All groups share one centre, and each spreads out both ways along 10 directions, with some noise.
In the rows, zero is written as 128.
Some rows, each with its group after it:
[112 125  97 151 136 129 106 164  97 150 101 124 192 143 129 151  95 104
 110]
K_814
[ 34 135 104 138 114 175 218  88  75 212 131 160 158 122 124 226 154 191
 111]
K_882
[126 148  85 132 152 111 114 108 118 123 118 152 159 151 116 130 101 135
  85]
K_94
[ 81 150  96 122 150 152 137 138 138 107 160 165  72 122 145 128 130 163
  90]
K_882
[144 132  52  98 134  97 238 125 134 146 180 192 139 212 113 159 114 152
  61]
K_94
[ 92 139 153 139 135 164 158 140  91 185 104 160 125 118 125 178 146 144
 127]
K_882
[141 146  88 160 159 106 135 116 142 101 133 153 127 190  99  95  82 150
  90]
K_814
[127 173 141 131 181 139  54 160 178 149 148 175  96  54 152 149 130 177
 104]
K_516
[163 150 101  76 115 103 124 106 170 172 164 153 192 119 160 171 116 134
  88]
K_516
[122 135  95  84 109 130 131 143 129  89 146 156 175 122 147 150 120 129
 128]
K_94
[100 168 127 161 125 176 161  96  80 161 139 131 125 136 155 123 123 146
 144]
K_882
[131 156 167 102 124 115 131 120 168 175 117 174 179 129 147 177 171 129
 106]
K_516
[105 176 102 141 140 143  94 102 118 138 142 139 160 117 171 129 122 136
  98]
K_94
[133  81  71  85  74  90 158 121 113 116 141  92 215 151 133 151 126  93
 127]
K_882
[149 140 143 131 156 133 161 153  68 159  88 157 115 155 104 140 135  90
 119]
K_516
[ 68 132 162 178  75 179 142  90 101 153 126  64 142 133 178 105 154 121
 186]
K_814
[107 103 110 124 118 107  82 158 126  94  91 114 171 141 133 116 123  86
 106]
K_94
[184 182 172  62 129 151 134 135 134 129 149 180 102  97 169 138 128 105
 147]
K_94
[ 84 119  95 133 128 130 114 134 144 134 147 121 110 117 156 125 138 132
  95]
K_882
[149  85  62 147 126  87 197 166 117 168 137 109 123 214 111 122 112  91
  77]
K_94
[122 175  87 164 156 148  97 145 105  81 126 138 129 180 160  65  91 105
 105]
K_882
[161  85  73 101 111  98 137 134  99 129 148  82 143 129 128 125 108  84
 126]
K_882
[121 166 121  99 111 142 164  76 120 200 161 151 181  96 159 196 147 160
 124]
K_882
[113 127 143 145 142 151 119 164 104 160 108 130 118 102 131 154 127 124
 135]
K_814
[144 138  98 108 151 122 146 123  75 111 102 170 135 158  97 138  90 108
  90]
K_94
[147 103 127 157 178  77 110 124 148 122  75 148 112 168  38 124 106 142
  80]
K_94
[154 105 108 105 135 119  95 186 110  98 121 124 137  97 117 136 111 104
 140]
K_516
[110 135 131 152 139 159 148 135  99 103 135 131  65 131 118 101 122 143
 144]
K_516
[166 124 100 133 154 109  97 158 118 116 119 142 160 116  92 142  87 139
 131]
K_814
[148  39  51  89 102  55 112 146 167  52 157  73 139 136 100 105 116 105
 109]
K_882
[142  94 120 122 112  98 109 153 132 116 107 108 176 134 109 132 128 102
 138]
K_882
[107 139 142 145 123 158 133 132 124 124 128 133 130 110 129 142 122 154
 157]
K_814
[152 151 131  99 126 136 169 121 105 139 134 166 145 128 123 157 118 134
 143]
K_882
[100 156 192 142 167 174  74 152 108 180  89 149  84  47 136 167 146 128
 129]
K_94
[142 132 176 101  84 158 215  99 117 216 141 109  64 171 172 130 126  67
 107]
K_516
[121 103 119  83  92 115 160 137 150  93 143 139 144 145 123 139 126 126
 129]
K_516
[140 146 146 104 137 120 109 155 140 119 117 170 147 110 133 148 146 127
 130]
K_516
[176  96 141  78 104 106 181 158 110 142 107 136 145 163 108 153 127  68
 122]
K_94
[195 153 124 134 154 123 158  75  92 198 152 126 147  93 110 156 109 154
 144]
K_814
[162 104  66 187 172  91 138 126 126 178 151 100 132 132  82 137 106 168
 112]
K_94
[106 169 175 149 139 121 127 124 137 153  83 164 135 202 157 113 177  81
  88]
K_516
[194 158  56 111 166 121 121 123  83 125 168 154 173  88 110 157  65 162
 138]
K_814
[ 77  77 121 147 113 125  99 167 123 104  99 103 168  94  96 157 143 160
 162]
K_882
[ 97 156 128 125 157 118 124 145 163 137 115 192 133 146 126 156 147 152
  74]
K_516
[ 99 146 118  95 122 118 132 147 157 133 123 182 172 151 141 173 142 135
  83]
K_814
[212 120 135 114 145 113 135 148  76 189 107 111 138 122 119 144 105  66
 131]
K_94
[148 138 140 168 119 147 151  81  86 173 131  69 113 163 161  80 121  79
 138]
K_814
[108 127 105  95 105 114 115 138 172  85 152 149 153 121 141 138 129 154
 120]
K_516
[200 119 181  82  93  94 118 104 198 218 143 105 168 101 149 164 136 102
 114]
K_516
[105 129  89 160 159 114  88 148 156  96 133 128 110 147 127  88 117 137
  84]
K_814
[158 143 142  90 117 116 159 118 139 145 130 148 126 167 145 128 142  93
 103]
K_814
[153 137 138 154 145 136 101 133 113 147 122 112 148 100 122 132 104 133
 162]
K_814

New rows. What belongs after each?
[125  74  88 124 133 139 168 185  75  81 126 116  48 135  80 117  87 115
 134]
K_516
[127  86 150  93  97  87 139 139 156 151 102 119 159 147 123 154 177 100
 110]
K_814
[156 135 110 103 120 162 136 195 102 143 188 119 107  66 181 144 126 119
 172]
K_94
[135  94 127 154  95  94 178 128 175 159 148  87 138 196 140 106 155 114
 122]
K_94
[121 121 138  81  72 176 165 145 115  96 165 103  75 136 190  95 118  76
 155]
K_516
[128 115 143 124 117 125 149 140 137 109 110 146 151 148  94 147 111 141
 150]
K_814
[ 90 158 136 127 122 177 138 150 110  89 140 152  96 125 158 109 127 137
 145]
K_882
[162 148 166 144 147 144 153  68  90 149 108 128 100 126  91 122 112 130
 151]
K_94
[ 58 108  41 127  94 128 166 145 128  87 162 118 170 181 159 125 135 144
 108]
K_94
[165 122  63 159 145 114  95 112  92 144 152  66 149 123 144  91  89 101
 122]
K_882
[138 143  98 120 148 149 148 131  81 141 154 125  64 118 152 108 123 107
 111]
K_814
[115 148  64  68  94 128 118 112 162  94 203 116 114 145 233  84 134  77
  73]
K_882
[132 139  99 132 117 125 145 105 110  96 137 121 157 178 136  95 122 109
 131]
K_516
[121 158 134 128 123 134 105  63 108 114 111 127 166 126 125 113 114 136
 135]
K_94
[181  91 123 151 135 121 174 110  65 163 118  73  96 134  83 111 108 102
 160]
K_814
[160 126 172 132 125 144 116 128  88 177 103  96 128  95 128 141 128  91
 160]
K_94
[116  81 104 140 135 100 100 138 153 147 142  85 109 106 122 129 140 128
 101]
K_882
[150 158 113 106  89 137 169  86 117  71 150 148 216 145 122 133 115 167
 200]
K_882
[216 189 163 132 119 163 179 122  35 115  97 159 199 164 104 118  79 108
 220]
K_882
[174  89 124 142 150 113 150 138  82 158 115 100  97 104  65 139 114 130
 150]
K_814
[139 142 162 110 125 152 102  97  90  93 108 127 138  81 113 132 114 134
 179]
K_94
[ 69 143 133 129 110 146  70 125 137 107 107 122 170 116 168 122 150 118
 119]
K_94
[101 120  45 105 141  69  75 135 186 107 154 146 188 108 143 143 162 166
  59]
K_814
[ 74 106 115 127 113 148 120 157 114 137 126 114 131 100 152 149 150 123
 123]
K_882
[ 68 122 146 138  95 179 119 163  89 179  98 114 191  91 162 190 143 118
 160]
K_814
[156 145  92 122 138 127 158  72 109 182 174 126 144  91 135 166 119 165
 127]
K_882
[130 153 124 112 120 149 133 174 112 173 142 125 121 132 199 131 139  71
 105]
K_94
[109 142  48  73 127 127 148 152 110  72 162 169 137 148 156 130 116 127
  86]
K_814
[ 88  83 142 120  92 121 118 155 126 122  96 107 166 126 124 148 156 107
 139]
K_94
[ 97  78 114 102 126  77 136 160 200  72 121 156 115 166  83 137 147 151
  80]
K_882
[133 173 112 163 151 134 116 129 111 107 110 163 170 161 119 117 102 150
 130]
K_882
[108 129  86  86 131 134 159 127 117 135 156 165 149  87 119 189 132 172
 117]
K_882
[130 108 150 108  94 123 167 118 118 162 110 119 148 143 133 147 157  97
 130]
K_814
[136 233  93 131 195 163 132  88 148 102 193 225  75 102 141 129  94 231
 112]
K_882
[128  83 122 113 106  94 101 140 130 225 112  74 176 103 164 175 164  60
  87]
K_882
[198 165 141 138 225  90  57 184 128 145  88 197 132  88  81 155 124 133
 102]
K_516
[ 82  95  97 103  98 144 168 136  96 152 138 106 120 134 150 155 144  96
 107]
K_882
[184 179 123 146 162 131 165 112  98 125 125 170 108 188 105 101  81 127
 120]
K_882
[117 170 181 106 138 134 124 164 170 118 101 221 159 110 109 189 150 184
 134]
K_882
[ 75  88  86 112  95 132 175 114 123  98 156 112 115 143 122 132 138 143
 123]
K_882
[152 168  92 113 131 145 131 103 114 173 166 133 149 110 175 146 102 124
 108]
K_516
[ 85 153 121 151 126 147 138 112 130 133 132 144 134 139 146 131 136 154
 121]
K_882
[131 115 111  84 104 124 166 125 120 129 137 135 148 138 138 155 137 110
 121]
K_882
[110 109  91 164 139 145 134 152  51  90 113 106 129 122  95 118 112 128
 172]
K_516
[160 132  83  69 135 128 141 154  91 161 156 131 101 132 180 138 110  47
  72]
K_882
[ 97 147 152 141 170 135  72 183 154  77 106 176  97 101 119 125 158 158
 128]
K_516
[ 68 120 119 154 111 181 164 123 111 110 156  95  57 133 152  97 119 146
 140]
K_516
[136 171 119 141 138 125 130 114 125 146 120 157 163 158 140 131 119 134
 108]
K_882
[180 108 137  91 129 111 137 152 112 188 120 114 123 117 137 152 129  63
 108]
K_882
[ 53 107  89 141 118 121 127 138 122 116 104 133 167 157 118 150 135 138
  95]
K_94
[155 146 137  53  91 135 146 139 134 134 152 151 159 114 179 155 131  90
 133]
K_516
[121 209 123 126 146 166 126 106 150  74 171 186 107 127 161 104 114 189
 141]
K_882
[182 171  94 144 176 117 103 148  94 125 122 158 153 137 119 116  78 126
 116]
K_882
[ 63 119  99 113 105 140 137 136 145  93 150 129 116 134 165 125 146 135
 107]
K_882
[135 146 138 115 155 114  89 182 137 121 101 171 132 131 138 136 143  98
  96]
K_516
[146 123  83  71  93 105 173  68 147 134 184 122 179 137 153 150 135 135
 116]
K_882
[170 154 150 120 128 126 157 114 101 188 102 156 188 144 115 172 127 123
 137]
K_882
[130 122 131 151 133 138 120 154  93 113 108 114 117 138 118 107 115 104
 145]
K_882
[161 140  54 152 185 121 128 130  67 149 144 124  99 124 109 118  83 133
  95]
K_814
[201 131 100 157 146 105 127 123  84 156 115  98 150 184 114  92  68  63
 111]
K_814
[131  51  81 117 142  84 113 164 130 132 133  90 106 109  94 141 123 115
  96]
K_882
[121 147 130 192 175 148 104 155  94 194  93 129 104 134 120 133  99 109
  94]
K_814
[ 75  71  77 140  93 103 172 137 123 127 120 104 184 173 105 153 144 139
 117]
K_94
[103 109 145 112  98 157 156 152  88  94 117 127 133 121 129 137 151 112
 179]
K_516
